The rows are grouped in 3 different ways at once. Each group adds its own fixed numbers to the row, and there is some noise. The rows also spread widely along 12 directions, which tell nothing about the answers.
Known rows, each followed by its group in each grouping:
[-11.1,  15.6,  22.6, -14.7, -26.7,  47.2, -29.6,   9.6,  -2.5,   7.9,
  13.8,   6.2,  14.6, -22.1,   6.9,   7.2,  36.5, -26.4, -15.8,  29.4,
   4.2,  15.1, -18.4, -16.7,  -7.8,  -0.3,  -2.2,  18.9,   9.5,   0.7,
  -2.2,  -0.4] : (2) j_100 M
[ -9.5,  -2.0,  -6.8,   4.6, -12.4, -27.0,  -4.3,   2.6,  29.1,  10.9,
   5.2, -10.6, -17.4,  17.0,  -2.9,  13.8, -19.2,  -6.1,   6.2, -15.4,
  -5.1,  -3.4, -25.8,  28.3,  16.3, -14.0, -11.4,  -5.8, -24.0,  -3.4,
 -14.7,   6.8] : (4) j_591 Q
[ 13.0,   0.4,  35.5,  20.7,  -0.1,  -5.5,  17.8,  27.2,  -6.9, -11.6,
 -19.0,  23.1,  -9.2, -19.5,   2.0,  14.5,  -6.6,  16.6,   9.1,  27.7,
  27.8, -20.7,  30.7, -19.0, -19.2,   5.7,   7.3, -15.6,  -3.0,  -9.9,
   7.8,   6.7] : (5) j_100 Q
[-16.9,  15.6,  21.3,  -2.9,   1.1,  17.6,  -6.8,  41.9,  -3.3,   0.2,
  -6.2,   2.6, -18.7, -30.9,  24.3,  -1.6, -21.7,  -3.4,  28.5,  20.9,
   6.5,   4.2,  16.3, -26.6, -15.4,   9.9,  12.3,  -3.2,   1.3, -19.1,
  29.4,  19.2] : (4) j_450 J
[ 21.2,   7.5,  -1.3,  37.8,  13.0, -12.9,  24.8, -17.7, -20.1, -13.6,
   4.3,  15.4, -23.0,  11.0, -13.5,  19.7,   6.8,  17.1, -15.5,  10.4,
  21.3, -29.2,   8.0,  -1.5, -27.8,  16.2,   3.4,   4.8,  15.4,  13.5,
 -14.1,  16.0] : (0) j_450 J
[  3.9,   4.2, -16.3,   8.2,  23.5,  18.6,  -2.6, -10.5, -16.8, -38.4,
  -7.4,   7.0, -29.0, -14.4, -14.2,  -1.2,  22.9,  -0.9,  14.7,  -7.6,
 -22.9, -14.0,  -0.5,  20.6,   4.4,  24.7,  17.2,  17.0,  -6.5,  -3.2,
  35.1,   9.0] : (5) j_591 E
[ 21.5,  10.5,  -9.3, -29.3,  37.7,  -3.4, -13.3, -15.2, -10.5,   0.7,
   2.5, -25.9,  22.4, -15.2,  32.0, -36.8,  -9.2,  24.7,  -9.0,   9.1,
  -7.7,  17.4,  10.0, -10.1,  30.5,   6.3,   7.7, -17.3,   7.6,  -6.5,
  -9.4,  23.7] : (1) j_64 E
[ -7.8,  -3.5,   9.6, -12.3,  -0.1,  -0.9,  13.7,  39.9,  48.6,  12.9,
  -2.3,  -1.3,  -1.5,  23.1,   5.3,   0.9,   0.0,  -3.9,   0.4,  23.1,
  10.0,  -0.5,  35.7,   4.0,   1.3, -14.7,  -0.2, -12.1,   0.2,   6.6,
 -26.0,  18.0] : (3) j_572 W
[ -9.4,   0.9,   0.1,   6.3,  24.2,  15.5,  -9.0,  11.4,   6.4,  -2.0,
  -3.8,  -0.2, -14.3, -13.0,  20.3, -13.2,  -1.4, -21.5,  18.7,  15.7,
 -13.7,  -9.0,   9.3,  10.4,   9.2,  12.8, -13.5,  12.8, -13.7,  -7.5,
   9.6,   9.6] : (1) j_64 M
[-27.3, -38.7, -14.2,  -2.4,  -3.9, -33.2,  10.8,   2.2,  12.6,   9.9,
  -4.9,  -2.7,  -3.3,   9.1, -13.2,   6.4, -26.3, -20.4,  23.9, -23.1,
  -9.2,   4.0,   2.5,  27.0,   9.6, -23.0, -28.4,  -8.4, -18.7,  -5.4,
   5.7, -41.7] : (0) j_572 W
[-12.9,   6.6,   3.8,   8.6, -14.8,  17.2,   7.9,  32.7,  14.4,  10.3,
   4.0,  14.3, -19.2,  13.5,  -3.4,   3.5,  -0.9,  -3.8,   9.7,   5.6,
   5.1, -12.0,  15.9, -15.0, -28.8,  -5.2,   7.8,  -5.6,   6.6,   0.7,
   1.1,  14.8] : (2) j_572 L
[ -5.2, -36.7,  -6.3,  11.6, -21.3,  -4.1,  -3.9,   1.4,   2.7,   0.7,
  -7.2,  13.2,  28.0,  -5.0,   1.6, -21.4, -16.1, -10.0,  18.0, -22.2,
  -9.7, -13.3,  20.3, -22.1, -14.3, -20.2, -18.6, -23.2, -21.4, -19.0,
  12.9, -27.7] : (3) j_64 L
[  1.8, -11.7,   8.0,  -2.5, -29.9,  23.0, -20.7,  -7.9,   3.8,   5.5,
  19.8,  -8.1,  17.5,   6.8,  -5.3,   5.8,   3.7,  15.8, -14.5, -27.3,
  -0.3,  -9.9, -28.1, -15.8,   3.9, -24.4,   1.4,  -3.4, -18.9,  -8.1,
 -21.2,   7.9] : (2) j_64 W
[ 13.1,  14.2,   0.9, -19.1,   9.3, -32.6,   7.1,  14.1,  -2.9, -28.9,
 -11.1,   1.9,  -1.4, -30.9, -19.5,  28.8,  29.7,  15.8,  -2.1,  16.9,
  -2.2,  15.6,  -2.0,  27.8,  16.2,  -0.7,  19.8, -17.5,  -5.4,   8.9,
  20.4,  -5.7] : (5) j_450 M
[ 10.4, -26.6,   5.5,  24.0,  -3.8, -21.8,   9.7,  -2.5,  -1.8, -18.5,
 -10.2,  -0.6,   0.1,  -5.9,  -7.1,  -1.1, -27.3,  25.6,  15.3, -32.1,
   2.4, -30.7,   2.1,  -6.2,   2.2, -13.3,  -0.4, -26.5, -38.9, -16.6,
   0.4,  -3.5] : (4) j_64 Q
[ -2.6, -15.5,  -6.9,  -9.5, -11.0, -12.7,   3.8,   8.1,  33.2,  18.0,
 -10.2,  17.1,   5.8,  30.3,   7.9,  -7.5,  -1.6,  -5.3,   1.0, -15.3,
  -6.4,   0.1,  24.8,   3.8,  11.4, -28.9,  -0.2, -12.6, -13.9,   4.1,
 -18.5,  10.0] : (4) j_572 Q
[-16.8, -16.8,  19.5, -25.4,  20.7,   7.2,  19.1,  20.0,  14.2,  -9.9,
  -3.0,  -3.0,  -0.6,  -3.0, -13.9,  17.6,  14.7, -18.3,   1.5,  39.2,
  14.5,  12.1,  14.3,  25.3,  10.8,   2.4, -13.2,  15.9,   2.1,  10.3,
 -14.1, -21.9] : (3) j_572 W
[  1.5, -10.0, -16.8,  -7.2, -23.2,  -7.8,  -8.2,   9.2,  14.3,  -2.9,
 -15.6,  21.2,  22.4,  -0.2,  -3.9, -20.6,   6.2,  -2.2,   9.9, -27.7,
 -22.1,   6.5,  26.9,  -9.9,  -5.6, -23.9,  12.9, -30.3, -12.8,  -6.6,
  24.7,   2.5] : (3) j_100 Q
[ -8.9,  -7.3,  -4.6,  -6.4,  -8.4,  -3.1,  10.7,  -6.9, -16.3,   4.3,
   3.0,   9.8,   3.7,  -2.6, -15.8,  12.1,  11.5,  -7.2,  -3.9,  -4.0,
   9.8,   8.5,   1.1,  -7.2,  -8.8,  -9.7,  -0.8,   0.6,   8.0,  10.8,
   0.7, -20.4] : (0) j_572 M
[  3.6, -15.9,  -8.4,  13.2, -15.4,  11.3,  -7.6, -20.0,   0.4, -24.5,
  21.4, -18.9,  12.9,  -4.6, -30.7,   5.3,  17.4,   1.7, -10.9, -18.2,
 -13.3, -21.4, -35.2,   7.7,  -8.8,   3.3, -10.0,  -1.8, -16.0,   2.5,
  -8.9,  -4.5] : (1) j_100 L
[ 13.5,  11.6,  -9.4,   6.3,   6.3, -33.4,   1.4, -19.0,  -6.2,  10.6,
  -1.8,  18.7,  -7.8,  17.9,  -0.2,  18.0,   4.7,   8.7, -11.8,  -7.6,
  -1.0,   2.1,  -8.2,  24.0,  13.2, -11.4,  -5.6,   4.1,  -5.8,  11.2,
 -13.7,   5.6] : (1) j_64 Q
[ -3.7,  16.0,  -8.2,   6.7,   3.4, -48.1,   0.2,   1.7, -21.3,  -5.7,
 -11.1,  10.1,  -1.3, -24.0,  -7.2,  14.3,  -7.7, -15.9,   9.7,  17.0,
   3.1,  28.0,  -1.2,  19.4,  -7.6,   0.6, -12.7, -10.3,  11.7,   2.9,
  28.8, -40.9] : (3) j_100 E
[  6.6,   1.0,  -9.1, -19.2,  31.3, -39.1,   3.2, -15.5, -23.9, -13.7,
  -2.9, -16.3,  -4.1, -19.0,  -8.0,  10.6, -15.4,  23.4,   3.1,  -3.9,
  -6.6,  19.4, -24.8,  33.0,  33.4,   0.7,  -0.6, -11.4, -10.0,   1.8,
   6.3,  -3.1] : (1) j_572 Q
[ -2.3, -23.9,   3.0, -14.2,  -4.5,   0.4,   6.9,  13.2,  21.4, -14.7,
  -0.5,  -4.9,  14.5,  -6.1, -11.3,  -4.2,  12.7,  -7.9,  -2.7,  13.1,
  -2.8,  -6.0,  15.3,   8.3,  -1.3,  -5.1,  -3.0, -10.6, -10.4,   0.5,
  -4.3,  -7.2] : (2) j_450 J
[ -5.6, -20.9,   6.9, -21.6,  -3.4,  18.8,  -1.0,  -4.3,  10.4,  33.9,
   1.6,  10.7,   6.3,  23.1,  21.7,  -7.9, -10.4, -14.4,  -0.1,   8.5,
  16.0,   6.9,  21.5, -15.6,  16.4, -11.6, -10.4,  16.3,   6.0,  -7.5,
 -26.8,  -4.4] : (5) j_591 E
[-22.2, -27.6,  30.6, -25.3,   0.0,  24.8,  11.9,  30.5,  13.1,  10.5,
   4.3, -16.7,  -4.8,  -3.4,   8.1,  -0.3, -33.6,   3.2,  18.0,   5.7,
  23.8,  -0.2,   4.7, -19.7,  10.3,  -7.4,  -1.0,   0.2, -15.2, -14.8,
 -22.0,   3.9] : (4) j_572 Q
[-13.7,  -3.7,  -2.7,   9.4, -22.6,  26.3,  -1.5,  24.7,   9.8,  -1.5,
  -7.0,  31.9, -15.0,   6.1,  -3.1,   0.4,  14.7, -15.3,  18.0, -17.3,
  -6.8, -16.5,  30.1, -17.3, -20.2,  -9.1,  15.9,   7.6, -10.5,  -7.0,
  22.3,   0.2] : (5) j_64 E
[-23.5,  -4.3,  -2.3,  12.9, -37.8, -20.6,  -6.8,   2.1,  -9.1,  40.2,
   4.3,  20.2,   4.5,   5.5,  12.1,  13.3, -29.7, -18.9,   8.5, -12.4,
  13.1,  15.6,  -6.5, -23.1, -18.7, -23.9, -23.5,  -6.3,   3.6, -10.6,
   4.0, -23.3] : (0) j_450 Q
[ 40.3,  -3.1,  14.5,  11.0,   5.5,  -7.4,  -7.4, -20.4, -24.3, -16.2,
 -15.1,  21.7,  19.8, -17.0,  18.1,  -7.2,  -3.3,  39.8, -12.0,   8.4,
   6.1, -15.5,  23.6, -15.7,   5.4,  -3.4,   4.7, -20.4, -13.0,  -9.3,
  -4.9,  19.3] : (3) j_572 J
[  9.1,  21.9,  -5.5, -10.1,  22.3, -33.6,  -3.0,  10.8,  14.2,  13.1,
  -8.2, -10.1,   7.4,  -4.7,  26.0, -18.7, -10.2,  -5.2,   3.9,  27.0,
  -5.8,  20.3,  14.2,   6.2,   5.2,   4.6,  -5.4, -25.0,  23.5,   1.6,
  -0.2,  10.7] : (4) j_100 L
[ -1.9, -12.5,  24.7,  -3.6, -41.4,  18.7, -15.3,   8.2, -10.1,   4.2,
  -2.4,  27.7,  24.1, -17.7,   2.0,  11.3,  13.0,  -8.5,  -3.7,   6.3,
  12.3,  -2.6,   9.6, -29.9, -16.5, -14.8,  -1.6,   1.5,  -6.2, -10.3,
   9.1, -16.5] : (5) j_100 J
[ 21.2,   0.2,  17.8,  10.2, -11.3,   0.1,  -9.0,  -2.5,   0.0,  -6.7,
 -16.2,  34.2,  16.5, -12.1,  20.8,   4.6,  20.0,   2.3,  -9.6,  22.5,
   4.5, -10.3,  28.6,  -9.8,  -3.6,  -6.1,  -1.8,  -2.1,  -9.3,  -4.2,
  -1.8,   8.3] : (4) j_450 J
[-24.1, -15.6, -10.0,   5.1, -43.8,  16.8,  -4.1,  15.3,  16.4,  -1.2,
  17.2,   0.8,   2.8,   9.5, -32.8,   3.3,   3.6, -21.7,   4.2, -30.5,
  -5.3,  -8.5,  -8.9, -15.8, -34.7, -15.5,   2.8,  -1.2,  -7.3,   0.4,
   6.7,  -9.3] : (3) j_100 J
[-16.7,  24.1,  27.5,   6.0, -41.3,  11.0, -12.9,  46.7,  17.0,  17.4,
  -3.9,  36.6, -22.1,  -4.9,  11.6,  35.5,   1.9,  -9.8,  13.7,  13.0,
  14.7,   3.8,  12.0,  -7.7, -10.4, -16.4,   7.5,   9.9, -16.6,  -8.4,
   7.2,   4.5] : (3) j_64 E
[-21.3,  -7.1, -10.5, -25.2,   4.6, -11.4,   1.6,  10.8,   2.6,  10.4,
 -10.3,  15.7,   1.8,   0.9,  -1.5,  -1.1,  -1.7, -22.5,  14.2,   2.3,
  -8.2,  30.2,  13.2,  15.1,   9.5, -12.7,  -7.2,   0.9,   1.6,   2.6,
  13.6, -17.8] : (3) j_572 Q

New rows, each followed by its group in each grouping:
[-19.4,  16.8,   7.0, -13.9, -10.3,  33.1,  -5.4,  19.0,  14.0,  17.3,
  15.9,  -7.3, -12.8,   5.0,   9.3,   1.8,   1.0, -13.9,   0.7,  16.8,
   9.4,   6.6,   0.0, -17.6,  -6.3,   5.4,   4.2,  17.3,   8.2,  -2.5,
  -9.3,  20.4] : (1) j_591 E
[ 18.8, -22.7, -25.3,  -4.8,  29.9, -35.6,  -1.8, -43.1, -23.9,  -7.0,
 -18.6,  17.2,   1.4,  -0.6,   3.7, -10.9,  -4.5,   0.5,   6.7, -14.2,
 -21.2,   2.4,   7.1,  31.3,  27.5,  -0.9, -12.1,   1.1,  -6.9,  -4.4,
  16.3, -16.5] : (5) j_591 J
[ -0.6,   8.0, -15.5,  35.6,  -2.0,  -9.6, -12.5,  -0.8,  -9.0, -21.9,
  -2.3,   1.7, -12.6, -16.5,  -1.4,  -9.0,  -6.7,  -4.2,   8.9,  -4.5,
 -18.7, -16.7,  -1.8,   4.6, -17.0,   6.6,  -7.2, -14.3, -12.3,  -7.7,
  23.0,  -3.2] : (2) j_572 E
[ -9.4,  50.7, -23.0, -21.5,  17.1,  -9.9, -16.0,   9.9, -17.7,  -8.9,
  10.6, -10.6, -24.3, -18.4,  -8.4,  10.0,  21.3,  -2.5,  -0.7,   3.0,
 -15.8,  34.7, -26.4,  17.0,   2.3,  14.3,  24.1,   5.2,  26.9,  12.2,
  31.4,   9.3] : (5) j_64 E
[  0.1,  -9.8,  -1.5,  16.9,  18.1,  -3.0,   7.0,  -3.7,  -6.2,   4.1,
  -8.8,  23.1, -33.5,  14.8,   5.8,   6.7, -24.0,   8.2,  18.8, -12.7,
  -0.6, -11.6,   8.1,  14.2,   9.7,  -1.8,  -1.1,   9.4, -13.9,  -3.8,
  -3.2,  13.9] : (3) j_572 Q
[-12.3,   9.8,   3.4,   9.5,  21.4,   3.2,  -5.3,  -2.0, -20.9,   6.3,
   3.1,  11.2, -27.9,  -8.6,  11.8,  10.4,  -9.8, -19.1,  11.9,  18.0,
   0.4,  -1.0,  -7.7,  13.6,  -1.9,  16.1, -15.4,  31.4,   1.9,  -1.6,
   8.8,  -1.5] : (1) j_64 J
[  9.9,  11.2,  -2.8,  31.8,   0.7, -22.7,   6.8,  15.2,  17.2, -15.3,
  -3.3,  -1.4,  13.1,  -8.2,  -3.5,  -5.1,  22.7, -19.1, -16.1,  35.9,
   5.7, -19.4,  21.5,  -3.1, -29.1,   9.9, -16.3, -20.0,   5.9,   9.0,
  -6.9,  -7.7] : (5) j_64 M
[  0.6,  -4.6,  28.0, -29.0,   5.9,  26.7,  -5.2,   4.8,  -9.0,  18.4,
 -10.8,  35.0, -14.6,  -3.9,  28.0,  14.4,   5.5,   6.0,   6.9,  19.7,
   6.9,   7.6,  21.8,   3.3,  27.4,  -5.1,   7.8,  24.6,  -4.3,  -5.8,
  -6.3,  17.6] : (0) j_572 J
[ 10.2,   3.5,   9.8, -23.0,  -4.4, -23.7,   8.0,  11.5,   6.4,  -3.1,
  -9.7,   8.5,  10.7,  -7.5, -11.2,  14.5,  15.3,  11.7, -10.2,  15.2,
   7.1,  17.3,   5.2,  14.4,  10.3, -14.0,  11.8, -20.0,  -0.1,   6.0,
  -1.0,  -3.0] : (2) j_100 Q
[  9.5,  31.6, -11.2,  -6.1,   3.5, -36.7, -13.9,  -4.3, -10.0,   3.5,
  -5.3,   5.8,  -2.9, -10.2,  12.2,   5.1,  -0.6,   7.4,  -0.4,  -5.5,
  -9.2,  23.8,  -6.9,  10.1,  13.2, -10.2,  10.1, -15.1,   3.2,   2.0,
  12.5,   0.9] : (4) j_64 E
[ -3.7, -19.3,  14.0,  22.2, -28.3,  -2.4,   3.4,  12.0,   3.0,  -6.0,
  -7.5,  16.5,   9.0, -10.0,  -5.2,   3.3, -11.2,  -9.5,  12.0,   0.3,
  12.0, -13.6,  20.5, -18.2, -19.7, -11.4, -10.4, -10.2, -16.7, -12.1,
   6.3, -25.9] : (3) j_100 E
[ 16.8,  -1.7,   1.0,   0.6,  13.9,  -2.4,  -2.9, -20.1, -30.5,  16.2,
 -14.5,  36.8, -20.1,   6.0,  26.5,   4.2, -22.4,  28.8,  16.0, -19.1,
   0.1,   1.0,  20.5,  -3.3,  26.0, -12.1,  11.9,   9.0, -11.0,  -8.9,
   4.9,  16.9] : (1) j_572 E
[ 18.1,   9.9,  44.6,  22.4,  16.2,  22.5,  -2.6,  14.1,  -5.7,  -9.9,
  -0.2,   1.6, -17.8, -27.5,  29.9,  14.1,  -8.9,  23.3,   4.5,  44.8,
  17.8, -33.4,  -0.6,  -4.6,   2.9,  24.7,  -7.5,   3.0, -13.2, -18.4,
 -17.5,  27.8] : (0) j_64 L
[ 16.8,   2.6, -23.2,  -2.3,   9.9, -28.7,   8.0,  -6.0,   5.9, -14.5,
 -12.6,   2.8,   9.4,   0.7,  -4.1, -18.2,   1.3,   9.7,  -0.1,  -4.8,
  -9.6,   4.9,  27.8,   2.9,   1.7,  -4.6,  10.6, -28.6,   0.7,   0.7,
  11.7,   3.2] : (3) j_591 E
[  5.1, -12.9,   4.2,   5.5,  18.9,  -1.7,   7.4,  -8.5, -33.6,  18.6,
   4.9,  -4.6,  -8.4,   6.1,  13.7,  -9.7, -55.3,  33.2,  16.8, -28.7,
  22.5,  -2.9,   2.0, -34.8,  -1.7, -11.2,   4.9,  -9.5,   5.4, -16.9,
  -3.8,   5.5] : (3) j_64 W
[  8.0, -14.4,  -9.5,  30.9,  20.7, -31.4,  22.4,  -7.7,  13.7,  -4.8,
 -10.3,   4.4,  -4.5,  23.0,   0.2,  -9.2, -10.6,  -8.7,  -2.3,   9.0,
   5.3, -21.2,  26.0,  11.6,  -9.8,   0.3, -22.5, -11.3,  -1.3,   9.8,
 -23.8,  -3.3] : (4) j_572 Q
[-22.2,  -5.6,   4.4, -30.7,   6.7,  16.0,  22.7,  38.8,   7.3, -10.2,
   6.7, -15.0, -15.5,  -1.7, -28.5,   9.0,  -8.7,  16.8,  17.2, -11.6,
  10.4,  10.7,   7.5,  -9.3,  -7.7,  -8.4,  28.4,  -9.9,   3.9,   2.6,
  10.3,   7.9] : (3) j_572 W
[-18.9, -12.6,  -6.4, -16.7,  20.1,  10.0, -11.8,   1.9,  20.0,  -1.0,
  -1.8,   8.9, -14.7,   4.1,   6.8,  -0.1,  14.1, -41.2,  10.4,  22.5,
 -23.1,   8.7,   5.1,  47.0,  23.0,   7.4, -22.6,  31.3,  -9.3,   6.9,
  -4.0,  -5.9] : (3) j_572 J
[-14.9,  -1.4, -22.9, -40.4,   6.9, -29.2,  16.2,  -5.4, -15.9,   5.0,
   4.1,  -6.4,  -2.7,   2.8, -28.2,  13.1,   1.8,   5.7,   0.3, -22.4,
  -1.4,  37.3, -13.9,  15.4,   9.8, -14.7,  14.0,  -9.9,  14.1,  15.3,
  11.0, -17.0] : (0) j_572 Q
[ -1.5,  22.5,  22.5, -14.5,  32.5,  14.6,   7.6,  18.7, -26.4,   7.9,
 -11.9,  20.6,  -6.3, -18.3,  24.8,  -3.9,  -2.6,  -1.2,   6.7,  42.8,
  21.9,  21.6,  28.1, -21.0,  -5.5,  14.7,   8.4,  10.0,  27.8,  -1.8,
  10.6,   8.7] : (3) j_64 Q
[ 13.9,  13.1, -11.1,   6.7,  -9.7, -27.5,  -7.3,  -5.8,  12.4,  31.3,
  11.1,  -5.6,  -8.8,  27.5,  16.8,  -2.7, -33.3,  19.4,  -4.3, -17.5,
   8.4,   6.0,  -3.5,  -5.2,   8.6, -17.1,   4.0, -18.2,   6.5,   0.6,
 -28.0,  22.9] : (3) j_100 E
[-10.3, -40.1,   7.7, -12.2,  12.3,  17.2,  16.4,  -4.9, -24.1, -29.1,
  -4.6,   4.1,   1.4, -15.5, -29.4,  11.2,   5.3,   6.3,  19.2, -24.5,
  -0.5, -10.0,  -0.1,   5.5,   8.5,  -5.8,   3.5,  12.9, -24.8,  -7.1,
  19.8, -29.6] : (1) j_64 W
[ 15.4,  20.7,   8.3,  19.3,  -2.9, -12.3, -19.4, -19.4, -17.0,  20.4,
  -4.0,  31.0,  13.7,   2.4,  29.4,   3.3,   2.4,  -7.8, -20.7,  31.6,
  10.5,  10.5,   5.8,  -7.0,  -4.2,  -2.9, -25.1,   2.8,  13.7,   3.1,
 -18.2,   4.0] : (3) j_572 Q
[ -7.5,  31.2,  -4.4,   8.9,  11.0,  13.8,   2.2,  17.0,   4.4,  21.3,
  12.8,  -1.5, -34.7,  14.9,  19.3,  -3.5, -12.5,  -0.2,   3.5,   8.4,
   9.0,  -1.1,  10.7, -16.9, -15.3,  12.2,  12.7,   6.5,  24.5,   2.1,
  -8.3,  33.0] : (0) j_64 E
[ 10.1, -27.2,  16.2,   3.7,  -4.0,  32.3,  -3.7,  -8.0,  13.9,  -5.0,
  -7.2,  21.9,   4.2,   9.2,  16.4,  -5.7,   9.6,   5.1,   1.5,   2.8,
  -2.5, -27.5,  30.7,  -1.9,  19.0,  -6.5,  -4.9,  12.2, -32.5,  -8.3,
 -23.3,  14.3] : (1) j_572 E
[-20.3, -22.6,  14.7, -20.5,  -2.3,  21.3,   2.2,  22.6,  33.3,  16.7,
   2.5,  -9.9,   3.4,   1.5,  16.8, -11.1,  -6.2, -27.1,  11.2,  24.6,
   7.0,   4.4,  21.1,  -0.6,  11.1,  -1.1, -15.1,   5.8,  -2.3,  -6.9,
 -19.5,  -9.1] : (0) j_100 E
[ -1.3,  -4.6,  -8.7,  -0.4,   7.6,  13.5, -13.3,  -4.8,  24.5, -31.4,
  11.9, -33.7,   7.7, -16.9,  -5.5, -16.2,  23.4, -16.6,  -6.6,  12.9,
 -23.2, -12.5, -12.3,  25.0,   9.3,  18.8, -10.4,  -2.8, -10.9,  -0.7,
  -6.9,   3.2] : (0) j_100 E
[ -5.7,   3.7,  22.0, -18.7,   6.0,  -7.9,  20.4,  32.8,   5.8, -13.0,
   0.7, -15.5, -13.9, -19.3, -16.9,  21.8, -11.2,  11.5,   9.4,  24.2,
  26.4,  10.7,   3.2,   4.6,   1.3,   5.1,  14.5,  -9.2,   2.0,   0.8,
  -0.2,  -7.8] : (3) j_100 E
[  8.4,   8.9,  -0.3, -18.8,  19.9,   7.9,  -2.4, -11.0,   5.9,  10.4,
   8.9, -16.2,   9.4,   7.9,  17.0, -10.4,   6.3,   5.8, -16.6,  18.8,
   3.9,   8.1,   1.4,  -2.0,  12.7,   4.7,  -0.7,  -1.2,  20.0,   1.6,
 -20.1,  22.1] : (0) j_591 W
